The rows are grouped in 3 different ways at once. Each group adds its own fixed numbers to the row, and there is some noise. The rows also spread widely along 5 directions, which tell nothing about the answers.
In the rows, 128 means zero.
Some rows, each with its group in each grouping after it:
[119 124 199 110 111  73 152 124 105 108 123 129  76 134 124 102  99 165
 149 151 119 118] -> Mezol C T
[147 131 118 146 137 103 156 135 130 104 144 106  99 116 130 116 114 127
 134 214 128 110] -> mapeg F E
[ 99 107 150  88 108  78 165 138  95 110 135  82  86 150 118  62 119 178
 151 185 132 105] -> Mezol R E
[ 79 127  87 182 139 115 161 129 130  92 113  79 126 120 155  76 117  59
 136  86  90 130] -> mapeg F B
[115 133 126 139 149 111 145 133 110 122 121  88  85 127 133 124 101 144
 142 123  99 138] -> dup C B
[ 86 117 141 159 183 152  90 137 168 199 152 124 100 133  94 175  78 103
 115 130 109 102] -> dup X T
[112 143 143 121 126 112 113 110 157  89 168 135  84  99 157 122 128 168
 117 151  89 149] -> mapeg R H
[ 85 160 125 132 141 120 134 113 121 145 119 101 108 123 138 130 109  96
 149  98  72 111] -> dup X H
[125 137 129 138 113 118 108  99 122 112 123 153  72  92 128 157 105 126
 120 156  72 155] -> dup R H
[126 130 151 140 135 116 149 125 101 128 116 111  88 129 109 108 103 160
 163 178 106 126] -> dup C E
[153  99 126 149 128 106  89 124 119 131 113 118  96  78 100 152  94 104
  95 167 144 154] -> Mezol R B
[ 43 105 147 132 135 141 131 119 123 135 140 110  99 133 133  95 119 147
 147  98  46 131] -> dup R H
[138 133 122 158 143 119 123 114 151 105 153 131 105  92 151 151 103 115
 106 136 112 129] -> mapeg F B
[ 96 158 164 198 147  97  78 137 172 154  94 130 100  94 126 129  79  66
 123  66 108 154] -> Mezol C T
[ 44 138  81 124 187  93 180 188 136 117 147   8 133 185 153  82 124 106
 149  77 109  97] -> dup F B
[ 77 176 140  98 124  97 161 113 130 127 125  99  79 162 169 104 107 137
 167 127  79 101] -> dup X E
[183 123 106 164 163 105 123 155 103 152 120  99  91 108  70 157  97 133
 131 229 158 128] -> dup C E
[125 159 145 132 131 130 112  87 120 147 125 152  92  96 131 177  94 104
 133 126  71 121] -> dup X H
[110 120  96 181 120 117 120 109 122 119  75 143  69 110 111 140  85  52
 130 130  83 180] -> dup R T
[101 122 122 137 177 123  87 174 194 152 202  94 101 120 114 123 114 187
 104 205 145 117] -> mapeg R E
[ 88 126 191 103 122 140 140  91 117 163 134 150  78 140 139 133  90 159
 153 155  69  88] -> dup X E
[ 98  86 216 103 143 126 151 136 133 124 197 141  82 148 110  89 107 236
 141 200 120  91] -> mapeg C T

New rows. What belongs after each?
[ 85 123 150 133 120 114 166  98  89 106 103 108  90 139 157  86 103 146
 166  91  67 149] -> dup C B
[ 52 138 106 175 162 127 105 156 173 129 156  73 126 111 131  80 124  98
 124  95  85 144] -> mapeg R H
[124  92 150 118 145 142 111 115 118 140 168 150  91 102  90 161 111 184
 120 186  93 130] -> dup R H
[105 129 147 134 146 124 125 126 161 111 182 115 109 115 162 129 107 146
 109 122  97 110] -> mapeg F B
[ 81 134 131 146 113  77 128 137 141 112 100 100  92 129 129  97 100  86
 132 114 114 153] -> Mezol R T
[136 132 149 115 164 106 133 162 136 120 199  98 112 113 109 122 119 212
 127 198 139 112] -> mapeg C H
[108  65 161 154 126 163 135  88 114 120 141 157 109  93 136 106 102 130
 122 128  73 110] -> mapeg F B
[ 88 150 165 112 106  91 142  93 100 134 106 118 121 112 137  99 110  83
 151  86  80 104] -> Mezol X H
[115 196 117 140 146 105 109 108 142 136 126 120 106 106 152 169  99  88
 132  93  78 131] -> dup X H
[177 180 152 110 127  50 126 137 114  96 137 114  94  90 117 162 110 166
 118 175 148 134] -> Mezol C H
[137 142 150 152 136 111 133 119 117 138 108 127  80 112 119 120 102 145
 149 164  94 138] -> dup C E
[147 136 112 153 143 105 128 128 111 116 114 104  88 107 121 142 100 121
 135 138 112 153] -> dup C B
[102 173 189 118 123 106  95 105 141 151 133 137 112  91 148 144 103 120
 128  88  91 110] -> Mezol X H
[129 121 151 152 127 138 138  98 118 105 146 158 110  93 134 128 113 127
 119 154  73 118] -> mapeg F H
[ 36  90 147 129 131 141 155 123 115 111 153  94 112 134 120  33 126 157
 152 129  65 118] -> mapeg R H
[132 168 157 179 146  84  93 142 150 144 107 109 109  91 122 124  96 111
 131 129 125 135] -> Mezol C E
[ 59 143 143 205 163 143  50 128 215 150 149 132 105  88 151 109 105 104
 118  96  74 147] -> mapeg R E
[ 92 177 118 162 135  60 142 143 169 108 109  90 115 136 169 119 104  50
 127  74 115 128] -> Mezol F T
[ 91 140 142 167 156 130 116 127 164 114 171 120 129 104 144 127 121 115
 120 114  82 113] -> mapeg F H
[111  95 149 129 134 138 158 109 126 104 164 122 113 117 144 106 121 145
 129 145  96 111] -> mapeg F B
[118 137 134 154 153 129  99 116 141 166 120 146  83 114 122 178  74  80
 122 144 108 122] -> dup X T
[ 79  61 146 145 160 180 115 102  97 201 119 111 128 123  84 117  93 101
 140 125  87  88] -> dup X B
[108 153 135 142 131  62 152 142 141 103 112 100 103 140 154 118 101  87
 133 108 120 118] -> Mezol F T
[134 152 132 123 131 115 132 111 126 152 115 131  84 125 127 154  94 117
 150 173 104 107] -> dup X E
[ 56 100 132 186 186 163  94 144 161 206 149  91 147 115  91  86 101  88
 138 132 107  86] -> mapeg X E
[132 169 112 115 174 107 102 144 145 149 169  93 109 118 119 189 104 120
 121 156 128 109] -> dup X H
[ 65  72 156  96 144 144 168 122  96 149 157  90 119 143 109  77 112 161
 147 163 104  79] -> mapeg X B
[ 70 156 100 174 171  88 149 188 162 108 133  43 108 146 129  62 112 108
 152 115 129 126] -> mapeg C T
[ 96 109 166  90 139  90 169 150  93 127 166  75 132 142 108 103 124 169
 135 167 130  74] -> Mezol F H
[109  70 129  93 159 137 142 149  88 139 175  82 103 141  66 119 117 196
 131 227 124  97] -> dup R H
[156 139 162 124 107 100 122  94 104 156  93 150  92  94 113 144  90  95
 135 177 127 112] -> Mezol X E
[ 98 131 158 116 127  93 146 121 117 161 105  94 117 133 122  93 101 104
 152 148 122  79] -> Mezol X E
[125 109  98 175 134 120 120 129 134 127 112 110 103  95  99  93 108 100
 122 199 121 147] -> mapeg R E
[ 55 112 162 104 151  91 171 161 105 129 173  57 147 150 113  74 126 150
 147 124 113  67] -> Mezol F H
[136 118 153 142 123 138  96  95 138 112 160 165  84  78 121 135 116 157
 106 174  88 150] -> mapeg R H
[ 89 157 170 115 148  98 104 135 141 162 153  99 134 116 122 127 106 125
 128 104 112  95] -> Mezol X H
[104 113 140 164 157 124 126 134 128 127 152  96 115 104 118  92 102 144
 128 137 110 134] -> mapeg C B
[150 134 180 132 101  90  93 105 143 127 134 163  70  91 134 150 101 157
 112 179 123 143] -> Mezol R E
[129 113 104 117 141 106 132 143 136  90 174  92  85 114 134 126 112 168
 111 191 140 143] -> mapeg R B
[155 162 102 223 175 115  68 147 173 143 115 111 111  67 112 137  92  75
 116 155 132 159] -> mapeg C E
[ 76 149 110 181 149 123  95 136 156 147 113  97  93 116 135 122 104  89
 135 112  78 152] -> dup R E
[127 131 162 176 130 153  78  83 149 170 115 169 101  75 127 146  90  89
 122 157  87 116] -> mapeg X E
